The same things were measured in two ways. Each way mixes the same 10 hidden numbers, adds some noise and spreads widely along 6 directions of its own, which tell nothing about the thing.
In the rows, 128 means zero.
Some things both ways: the first way, then the second way.
[ 79 125 123 146 143 191 115 164  93 143 143 147 133 158 129 156 125 163
  96 204 177]
[ 83 102 145 126 159 143 155 125 115 149 122 129 122 138 134 134 116 114
 106 162 121 142 137 144 129]

[156 117  91 133 126 118 104 160 146  37 107 104  71 137 137 102  78 119
 105 117 145]
[ 69  84 159 126 122 114 153  86 127 106 111 137 142 153 173 159 164 133
 133 134 141 126 127 137 134]

[130 142 136 139 143 136 148  89 125 133 110  72 118 146 141 128  94  88
 168 111 167]
[118 101 142 110 114 130 123 115 127 137 122 104 129 125 137 118 115  97
 129 130 156 109 125 128 127]

[156  99 108 167  98 101 151 128 126  43 119  95 106 174 132  79  84 113
  92 130 161]
[107  99 133 127 138  97 130 132 118 123 117 130 135 131 140 144 117 103
 111 148 157 153 137 101 125]

[112 109 141 131 137 143 117 110 121 121 136 131 136 107  52 124 146 130
 156 137 152]
[158 135 117 108 132 127 120 108 144 162  80 110 142 121 146 120 114 171
 117 110 171 127  85  95 152]

[118 118 168 177 124 140 111 129 108 201 127  85  93 169  78  93  78  74
 137 109 184]
[119 153 142 120 128 124 121 126 125 150 114 127 143 129 142  98 114 122
 121 139 158 122 124 118 141]

[168 121  91  90 110  88 152 117 169  82 134  78 173 153 194 110  89 133
 132 149 151]
[ 67 108 135 152 153 161 135 113 135 131 139 124 131 112 159 131 134 171
 149 116 152 125  96 119 130]

[107 119 169 152 166 195 133 122 137 214 125 108 105 145  57 114 100  84
 137  86 176]
[122  35  83 140 172 123 125 102 158  93 110 174 122 181 131 209 180 167
 167 115 130 138 123 129 136]

[148 124 144  84 113 150  72 138 137 166 126 107  94  64 177 129 169  94
 182  83 127]
[145 146 143 110 134 142 113  91 106 138  94 143 113 117 145 107 100 145
 122 148 158 122 149 139 125]

[147 119  91 114 142 156 129  89 139  69 157 105 122 112 134 129 143 138
 144 148 121]
[110 149 162 113 145 120 143 105 119 161 113 115 147 106 154 123  89  95
  99 146 153 109 115 109 139]

[124 153 122 112  95  59  79 154 118 115 153 120 158  98 176 142 199 172
 182 187 133]
[132  98 147 106  88 134 140 119 138 130 121 105 118 133 118 108 127  68
 111 165 116 126 146 159 131]

[137 142 148 168 124 137 158  70 111 163 108 105 126 117 107 119 132  91
 177  64 123]
[155 132 115 121 123 115  95 141 141 144 136 107 113 146 101  88 118 101
 120 152 127 111 119 128 118]

[106 152 145 131 157 129  98 154 129 199 176 135 185 142 147 121 193 189
 166 215 180]
[122 126 135 125 179 121 145 151 120 149 112 180 147 161 136 153 113 109
 110 145 140 154 150 119 155]

[145 151 188 130 162 168 132 103 109 185 127 113 115 112 133 171 143  89
 162  93 108]
[110 108 130 140 127 158 163 137 160 152 147 179 142 121 147 147 146 111
 173 133 141 116  97 122 154]

[119 105 120 144 123 154 119  95 147 197 144 105 150 116  37  74  98 103
 165  82 171]
[ 81 152 115 157 162 109 100 131 127 157  88 108 164 131 164 102 126 189
 136 111 183 141  95  91 143]

[134 167 170  86 145 105 112 142 109 144  98 110 153 117 211 182 161 139
 190 144 152]
[143 146 125 135 124 136 119 110 120 171 109 129 100 177 133  94 139 159
 136 159 160 126 131 141 161]

[128 119 106 175 132 103 186  76 120  84 151  93 130 182  98  80  77 110
 133 130 158]
[110 153 103 114 133 152  88  93 156 158 104  61 134 154 100  67 130 147
 106 125 115  70  98 160 143]

[146 113 118 108 114 100 128 172  65  29 133 150 160 145 230 147  99 169
  98 164 170]
[151 154 169 122 113 121 101 139 113 106 133 133 122  86 139  88  77  83
 116 171 141 142 170 125 100]

[129 110 105  68 120 103 144 127  92  70 132 160 196 111 178 158 114 173
 142 159 123]
[ 96 102 104 162 140 161 121 133 135 149 124 136 122 136 151 121 148 194
 175 111 182 148 108 115 150]

[127 169 160 123 116  73  75 183 104 191 141 109 151 157 145 111 142 161
 181 108 183]
[ 61 141  98 110 114 124 106 106 123 140  94 123 145 156 131 103 155 159
 147 136 169  97 140 141 147]

[155  67 159 103 178 161 181  37 156 143 144 103 143 117  70  99  90  59
 158 114 137]
[110  55 120 111 117 166 153 118 161  78 157 146 115  87 126 202 126 119
 157 130 145 130 140 114 142]

[166 153 115 143 136 100 169  49 158 100 149  84 136 100  99 107 136 103
 198  36 103]
[127 112 106 171 133  60 100 129 159 148 111 133 167 184 147 128 165  90
 151 118 162 124 102  91 148]

[145 132 144  89  82  57 122 121 129 113 193  71 203 119 146 140 151 139
 166 151 172]
[ 97 186 126 134 107 116 120 142  90 205  88  89 124  75 148  48  83 136
 111 184 191 152 112  90 128]

[111 132 131 125  73 109  60 196 117 172 115 123 112 123 156 119 167 143
 140 144 149]
[132  96 113 104 129 166 113  84 133 114 106 115  96 144 116 117 138 165
 121 133 116 116 129 170 117]

[138 138 119 129 117  67 122 174 117  87 172 122 165 165 152 106 115 175
 119 161 177]
[ 91  69 102 124 135 141 131 119 155 100 110 159 149 126 143 164 163 146
 168 106 136 125 117 135 128]

[122 106 113 132 119 163 119 134  94 110  95 149 127 116 127 128 100 132
 119 115 140]
[ 86 113 144 180 140 103 121 134 134 124 132 119 141 149 156 126 141 122
 139 146 151 160 137 112 143]

[139 152 115 171  75  50  64 165 107 148 173  86 133 190 129  63 138 169
 151 169 167]
[101 161 110 137 152  98 107 119 144 170  87 123 163 195 127 101 147 123
 121 147 137 106 133 139 172]

Other things, the second way, with their names:
(423): [107  94 104 112 129 142 130 140 122 143 110 146 140 133 134 137 128 135
 144 108 185 138 130 110 147]
(682): [160 115 134 122 146  79  86 125 116  83 127 132 109 163 126 152 103 131
 125 158 167 147 190 104 130]
(782): [144 152 142 144 146 126 105 124 107 149 119 122 123 101 157  93  94 143
 110 127 178 145  98  83 107]
(68): [145 111 113 136 137 121 124 146 143 143 123 139 119 154 118 128 129 115
 131 155 140 149 136 123 147]
(585): [146 126 103 159 141 120  89 143 144 130 148 155 113 145 118 106 142 125
 160 140 141 125 113 114 110]
(904): [124 135 140  81  90 134 152 106 102 150 121 158  94 147 131 127 127 126
 140 184 172 112 159 138 154]
(934): [114 122 133 142 129 120 136 128 141 123 131 129 124 117 138 142 124 121
 126 163 144 152 128 103 140]
(336): [133 118 139 118 122  81 114 144 133 109 126 108 130 154 120 120 126 100
  98 163 126 149 142 116 121]
(834): [152  98 123  88  90 152 123 121 129  90 141 170 112  76 125 131 121  87
 140 126 147 110 125 118  85]
(250): [125 122 166 103 115 133 133 130 119 108 151 137 130  81 141 129  84  68
 114 144 145 120 144 114 106]
(923): [148  34  83 117 155 104 143 133 138 104 119 201 106 155 127 229 148 137
 172 142 167 156 147  94 137]
(388): [ 75  20 125 165 131 128 145 131 148  75 140 162 128 137 151 192 171 118
 187 141 131 166 155 142 123]
(128): [ 95 113 156 111 123 124 130  82 120 124 118 101 129 119 140 122 112  84
  98 149 133 102 133 139 115]
(793): [ 91  71 114  98 152 161 141 134 106 145 114 122 106 119 120 138 104 142
 131 145 143 132 136 145 115]
(790): [114  96 117 132 150 136 123 117 142 124 100 101 121 123 132 143 118 167
 128 145 139 152 133 127 143]
(147): [133 142 118 127 158 153 130 144 147 152 125 175 146 107 136 119 120 127
 142 119 128 115  87 118 122]
(377): [ 81  40 147 132 140 108 178 154 107 163 118 152 164 102 188 181 112  83
 157 108 205 159 101  71 131]
(44): [ 89 144 127 126 109  89 109 121 128 165  76  72 153 139 142  71 130 132
 116 156 147 127 111 129 134]
(681): [144 115 116 139 117  98 117 134 132 151 113 112 102 177 120 106 148 141
 137 182 138 150 136 135 143]
(334): [115  60 121 103 136 159 144 141 125 102 131 157 127  77 138 171 105 120
 148 115 159 148 133 111 108]
(766): [109 115 120  94 113 141 140 104 115 148 109 131 116 119 134 129 122 130
 126 142 175 117 126 115 137]
(938): [ 44  57 139 187 145 115 158 126 155 114 114 115 175 112 172 177 144  88
 133 132 140 180 130 107 150]
(33): [106 122 119 145 140 100 115 147 137 141 129 117 131 154 125 104 142 115
 127 159 123 135 111 124 121]
(837): [ 79 117 135 120 130 142 125 115 142 100 139 146 169  65 164 151 114 116
 146  83 177 104  99  84 116]
(557): [116 114 115 113 155 178 118 102 129 156 100 125 140 103 149 114 111 162
 136  77 161  97  82 125 123]
(189): [ 67 126 136 127 118 162 125 117 140 118 126 110 145 126 130 109 133 122
 131 128 137 115 152 156 152]
(359): [131  84 156 148 148 117 145 158 136 113 150 144 132 119 146 156 108  88
 126 147 134 169 135 107 123]
(645): [107 182 156  83  96 161 138 138  86 172 141 107  89 118 128  52 100 165
 109 168 170 111 114 132 126]
(446): [115  95 118 146 142 131 107 109 163  88 133 144 134 142 137 154 152 141
 160 121 130 116 127 132 130]
(479): [ 77 106 143 138 107 172 140 126 123 136 115 122 146  56 167 101 114 126
 140 109 164 143 102 119 108]
(170): [ 39 154 149  73 109 205 166 126 109 171 123  86 144  36 140  98  66 132
 108 132 177 101 117 123 151]
(737): [ 81 104 139 102 113 110 147 119 123 160 104 121 164 136 148 129 128  73
 124 132 161 105 123 125 147]
(111): [ 88 133 136 115  97 107 153 142 113 160 117 142 126 146 140 110 141 115
 140 184 161 139 139 126 149]
(526): [139 110 122 147 148 126 126 132 158 117 152 170 108 163 129 150 158 153
 165 152 125 128 114 124 137]
(318): [ 83 125 139 106 105 156 146 147 111 158 147 132 120 125 119  87 122  85
 132 160 138 107 135 155 125]
(493): [132 116 167 105 135 139 136 148  87 129 129 126 117  81 135 109  64  79
  83 154 148 161 151 115  94]
(301): [119 173 144  94 136 144 112 108  92 151  96 113 107 118 135  63 102 181
  93 158 138 118 114 145 104]
(523): [ 57  63 111 135  96 133 129 111 117 117 127 114 110 109 133 125 154 109
 154 154 152 131 131 138 101]
(874): [130 114 138 125 145  83 103 143 103 110 133 139 130 142 135 126 102  84
 109 144 157 143 151 100  97]
(199): [106 121 127 152 118 112 115 108 148 111  97 100 129 150 134 117 152 145
 117 168 125 159 148 139 150]
(631): [127  38 119 154 133 125 118  87 157  70 137 144 122 129 143 187 159 104
 147 109 134 134 121 116 112]
(688): [ 99  74  92 170 170 118 104 116 169 133 107 118 161 170 143 150 163 145
 152  81 144 124  87 113 142]
(371): [136  90 107 148 136 108 122 118 178 110 138 137 139 149 125 168 156 105
 140 127 128 123 105 102 145]
(672): [ 50  53 132 122  95 152 160 123 128 104 141 153 146  77 159 160 149  90
 170 113 169 128 115 115 108]
(609): [ 83  89 143 168 134 103 132  84 146 129 114 111 166 139 168 146 148  76
 121 111 152 122 106 107 140]
(130): [136  71 120 103 139 141 145 130 135 106 124 175 118 141 125 170 135 121
 138 133 129 141 141 135 126]
(438): [163 150 106 121 130 143  98 105 142 151 100 112 107 167 106  93 130 158
 113 147 139 120 133 144 159]
(956): [172 131 128 125 128  97 104 106 153  98 108 125 115 144 119 138 122 122
 110 173 122 141 155 123 141]
(57): [ 91  40 126 111 118 172 160 125 157  93 146 155 146  79 148 193 136 107
 166  91 153 124 112 115 130]
(761): [139  87 118 160 142 159 138 117 147 167 105 151 129 134 157 120 153 153
 159 107 145 144  75 130 136]
(587): [148  72 129 136 173 153 139 106 164 100 139 169 123 136 138 193 131 137
 144 110 118 128 116 127 137]
(284): [ 94  92 146 110 122 145 154 133 149 120 130 157 176  78 173 167 118 103
 162  82 180 111  99  93 139]
(238): [ 76 109 144 116 132 137 157 111 132 141 112 113 137  98 156 135 124 145
 120 142 134 126  89 119 126]
(278): [ 62 124 144 176 138 144 148  78 168 161  94  99 185 132 180 134 154 133
 129  98 157 121  89 118 190]
(3): [ 37 144 174  76  96 166 169 131  79 152 131 121 148  33 175 106  77 116
 118 128 207 116 116  95 117]
(494): [135 101 117  99 144 139 123  84 143 125 112 136 126 141 132 167 123 135
 137 114 159  90 126 123 152]
(927): [135 120  96 119 119  77  95 134 153 101 126 142 130 149 110 138 147 109
 144 159 137 116 136 108 119]
(165): [109 126 143 108 109  85 107 114 112 138 107  96 158 129 143 104 109  65
  97 127 174 110 131 100 120]
(76): [130 117 118 146 114  87 115 129 117 160 117 105 109 153 124 114 121  97
 123 178 173 146 145 101 144]
(778): [117  23  90 115 120 146 139 132 142 102 146 156  84 164 110 171 177 156
 177 138 131 135 121 147 115]
(411): [132  89  98 109 124 126 133 118 169 129 106 133 139 161 111 169 147 108
 144 136 139 118 146 133 181]
(86): [150  62 131 135  99 167 128 104 195  68 160 130 133  50 134 163 130  76
 159 107 103 111  93 122 100]
(566): [ 94 113  99 146 153 112 100  93 148 110 138 125 115 170 121 148 158 151
 141 139 142  97 121 117 138]
(856): [139  99 103 125 125 128 107 108 115 139 109 128  97 172 112 117 139 127
 126 148 152 130 149 140 131]
(410): [119  87 119 128 124 154 106  92 169  76 168 134 123 150 117 156 158 117
 150  99 130  82 122 137 131]
(96): [ 85  87 130 119  95 126 115  96 127  94 130 104 103  97 148 116 151 169
 159 145 140 114  93 131  76]
(826): [ 90 109 118 114 112 133 137  92 132 132 105 113 107 167 117 142 147 141
 132 179 148 123 173 154 176]
(560): [123  31 164 174 117  77 142 100 145  92 116 120 155 122 172 179 136  23
 124 139 134 171 147 110 117]
(777): [166 148 159 118 112 111 100  89 164  96 118 123 162 102 143 110 118  63
 100 113 112  90 107 122 107]
(522): [122 152 116 119 115 113 120 116 123 166 109 108 110 156 111  92 129 118
 108 182 142 119 133 131 150]
(437): [159 146 125 138 123 121  99  94 138 154 110 108  95 191 107  78 146 124
 120 179 106 111 139 173 141]
(202): [187  84 137 198 138  38  93 121 159  72 131 149 126 202 124 168 152  36
 111 179 115 186 198 108 143]
(45): [125 117 135 137 133 125 103 122 137  95 113 145 139 115 160 119 139 169
 150 109 148 141 113 119 106]
(25): [151  87 106 125 152 117 124 134 119 139 112 148 104 172 118 143 132 136
 121 149 148 157 140 121 135]
(296): [124 120 115 131 154  82 111 139 132 141 115 153 145 187 138 139 143 131
 143 129 164 124 123 103 147]
(315): [116 129  92 122 160 175 117 115 161 159 104 125 157  95 129 135 105 145
 138  92 161  99  95 111 160]
(802): [ 84 101 148 126 111  73 143 159 104 132 155 120 138 126 122 128 111   5
  90 184 145 144 155  96 110]
(31): [107 139 139 128 107 140 111 117 114 141 119 123 138 125 148  91 119 117
 132 122 178 121 134 121 134]
(500): [138 122 146 146 146 130 126 150 131 134 115 147 148 127 153 119 111 119
 127 126 152 164 134 113 138]
(433): [ 94  74 113 143 150 142 143 147 142 123 125 149 136 135 137 162 137 131
 154 134 145 157 142 126 146]
(546): [172 150 155 116 115 153 124 125  96 149 152 169  84 156 124  93 111 105
 125 160 160 120 162 141 134]
(798): [105 116 112 128 136 103 121 113 138 109  99 149 126 167 134 151 158 171
 142 164 140 143 150 129 147]
(277): [124 160 145 175 114 114 107 103 139 156 101  70 114 133 143  58 134 146
 108 187 121 154 111 137 134]
(360): [ 82 108 121 130 110 128 134 105 143 126 122 112 128 126 139 129 153 135
 139 146 146 119 110 123 136]
(140): [119 133 111 105  94 128  98  72 129 103 126 105  81 131 101  93 151 132
 112 180 111  90 127 154  94]
(776): [168 138 126 116 124 104 106 131 130 144 115 116 130 130 118 105 102  86
  99 146 151 128 128 104 130]
(75): [ 77  76 117 146 140 150 134 123 161 107 128 108 141 136 142 167 148 171
 152 110 157 145 123 118 167]

Some of these things the first way, each followed by its name:
[149 150 145  95 152 128 140 116 145 100 112 131 156  75 147 162 179 145
 175  86 120] -> (360)
[102 102 118 130 137 174 119 153  67 115 133 177 133 146  93 134  82 161
  92 137 145] -> (446)
[150  70 103 149 102 169 118 121  80  45  32 174  83  99 131 101 106 122
 105  93 103] -> (75)
[122 110 124 162  63 144  74 172  75 116  79 155  69 112 137 119 164 133
 107 114  97] -> (25)
[114  86 153 145 111 146  82 144 116 178 121 135 115  93  59  95 135 104
 146 107 168] -> (199)
[148  66 110 145 111 148 135  89 124  74 110 108 114 117 108  85  92  91
 121 121 161] -> (790)
[133 137  97 123 111 153 138 139 103  54 106 144 100 108 206 151 154 146
 120 102 107] -> (557)
[132 133 131 117  73 114  80 141 108 167 148 127 148 122 161 116 213 168
 158 151 118] -> (315)
[159 133 144 122  90 134 130 117 138 131 106  86  89  89 156 134 129  65
 154  15 114] -> (523)
[121 167 150 124 171 125 155 105 107 153 153 125 160 119 170 164 142 131
 181 130 131] -> (318)
[131 181 161 148  91  89  67 203 153 202 128  90 122 136 161 115 207 151
 161 112 174] -> (777)
[122 118 124 122 130 137 125  90 127 172 139 130 132  89  63 128 111  99
 174  92  96] -> (778)
[121 127 113  95  75 107  89 184  96  57 115 150 172  88 178 178 168 185
 122 167 146] -> (277)
[152 132 124 119 132 150  96  99 137 155 121 122 112  71 122 119 161 116
 184  74  99] -> (284)
[106 122 124 111 150  94 148 127  98 105 171 148 183 148 125 126 124 173
 150 182 160] -> (423)
[154 110 141 139 133 132 153 110 137 107 109 107 103 128 140 113 113  89
 129  98 130] -> (57)
[128 122 153 111 165  83 172 103 120 104 158 119 179 152 142 122 125 136
 163 179 178] -> (438)
[140 101 127 142 124 106 148  71 160 159 179  88 151 144  30  76 116 106
 155 129 127] -> (371)
[140 142 154 130 122 148 122 126 138 211  97  79 122 178 110 107 103 109
 149  80 160] -> (566)
[174 124 120 153  76  77  97 126 108 106 149 117 128 128  85  73 133 139
 150  58 103] -> (927)
[131 172 184 126 100  76 135 150 114 238 140  70 194 193 166 140 114 128
 163 120 184] -> (585)
[115 111 141 138 137 161 121  89  79 131 121 147 128  89  61 144 107 108
 163 101 124] -> (681)
[153 133 153 126 163 179 163 115 141 123  90 133 111 107 147 132 141 107
 138  29 129] -> (837)
[134  89 106 139  99 121 115 124  96 103 143 142 136 128 128  95 112 138
 121 155 135] -> (433)
[130  93 115 130  83  98 113  92 135 152 174  93  95 116  83  73 110  74
 158 102 106] -> (856)
[113  98  72 141 140 140 171 112  98  43 170 153 147 163 101 106  64 163
  92 151 145] -> (874)
[177 113 104 107  86  91  98 112 131 119 143 108 146 119 134 104 112 133
 147 123  85] -> (526)
[144 146 178 100 143 106 128 118 126 203 123  84 113 140 193 138 120  73
 185 122 128] -> (546)
[134 127 149 129 112 149 124 173 104  83 101 152  75 105 124 155 148 122
 102  47  98] -> (140)
[169  87  96 101 101  95 104  98 129  99  99  99 146 133 149  61  86 123
 162 117 155] -> (682)
[103 127 100  93 157 147 145 116 118  99 156 165 222 105 150 164 152 201
 146 221 155] -> (359)
[132 127 108  99  89 119  66 189  99  87 110 147 119 114 182 144 154 173
 124 147 119] -> (3)
[ 87  78  75 136  62 165  63 149 103 145 159 179 104  66  90 103 172 148
 118 162  94] -> (493)
[ 69 134 155 128 171 165 109 170  68 192 128 183 163 142 131 151 132 173
 146 178 189] -> (189)
[110  98 111 116 143 177 134 154  63  63 132 171 133 125 135 163  60 144
  86 139 153] -> (388)
[127 118 135 133 151 108 128 134  73  63 172 145 141 146  89 144  85 154
 124 164 140] -> (111)
[146 158 102 140  79  89 109 154 106  81 116 136 163 115 173 135 173 190
 141 121 113] -> (33)
[ 93  85 107 138 110 152  87 165  99 159 161 164 130 119  31  93  69 132
 108 115 154] -> (45)
[131 165 148  93 121 100 110 158 115 140 101 133 144  98 215 156 180 150
 183 104 134] -> (31)
[156 117 121 134 115  89 146 134 123  72 139  88 133 182 183 107  82 125
 107 161 167] -> (250)
[137 161 162 103 167 121 170 137 140 115 138 107 151 126 175 173 124 115
 150  95 162] -> (672)
[146 128  96  88 121  73 118 136  98  44 118 159 164 109 175 147 132 180
 151 171  89] -> (645)
[129 102 112 134  29 115  46 185  95 147 116 132 101 118 149  99 155 143
 113 134 119] -> (334)
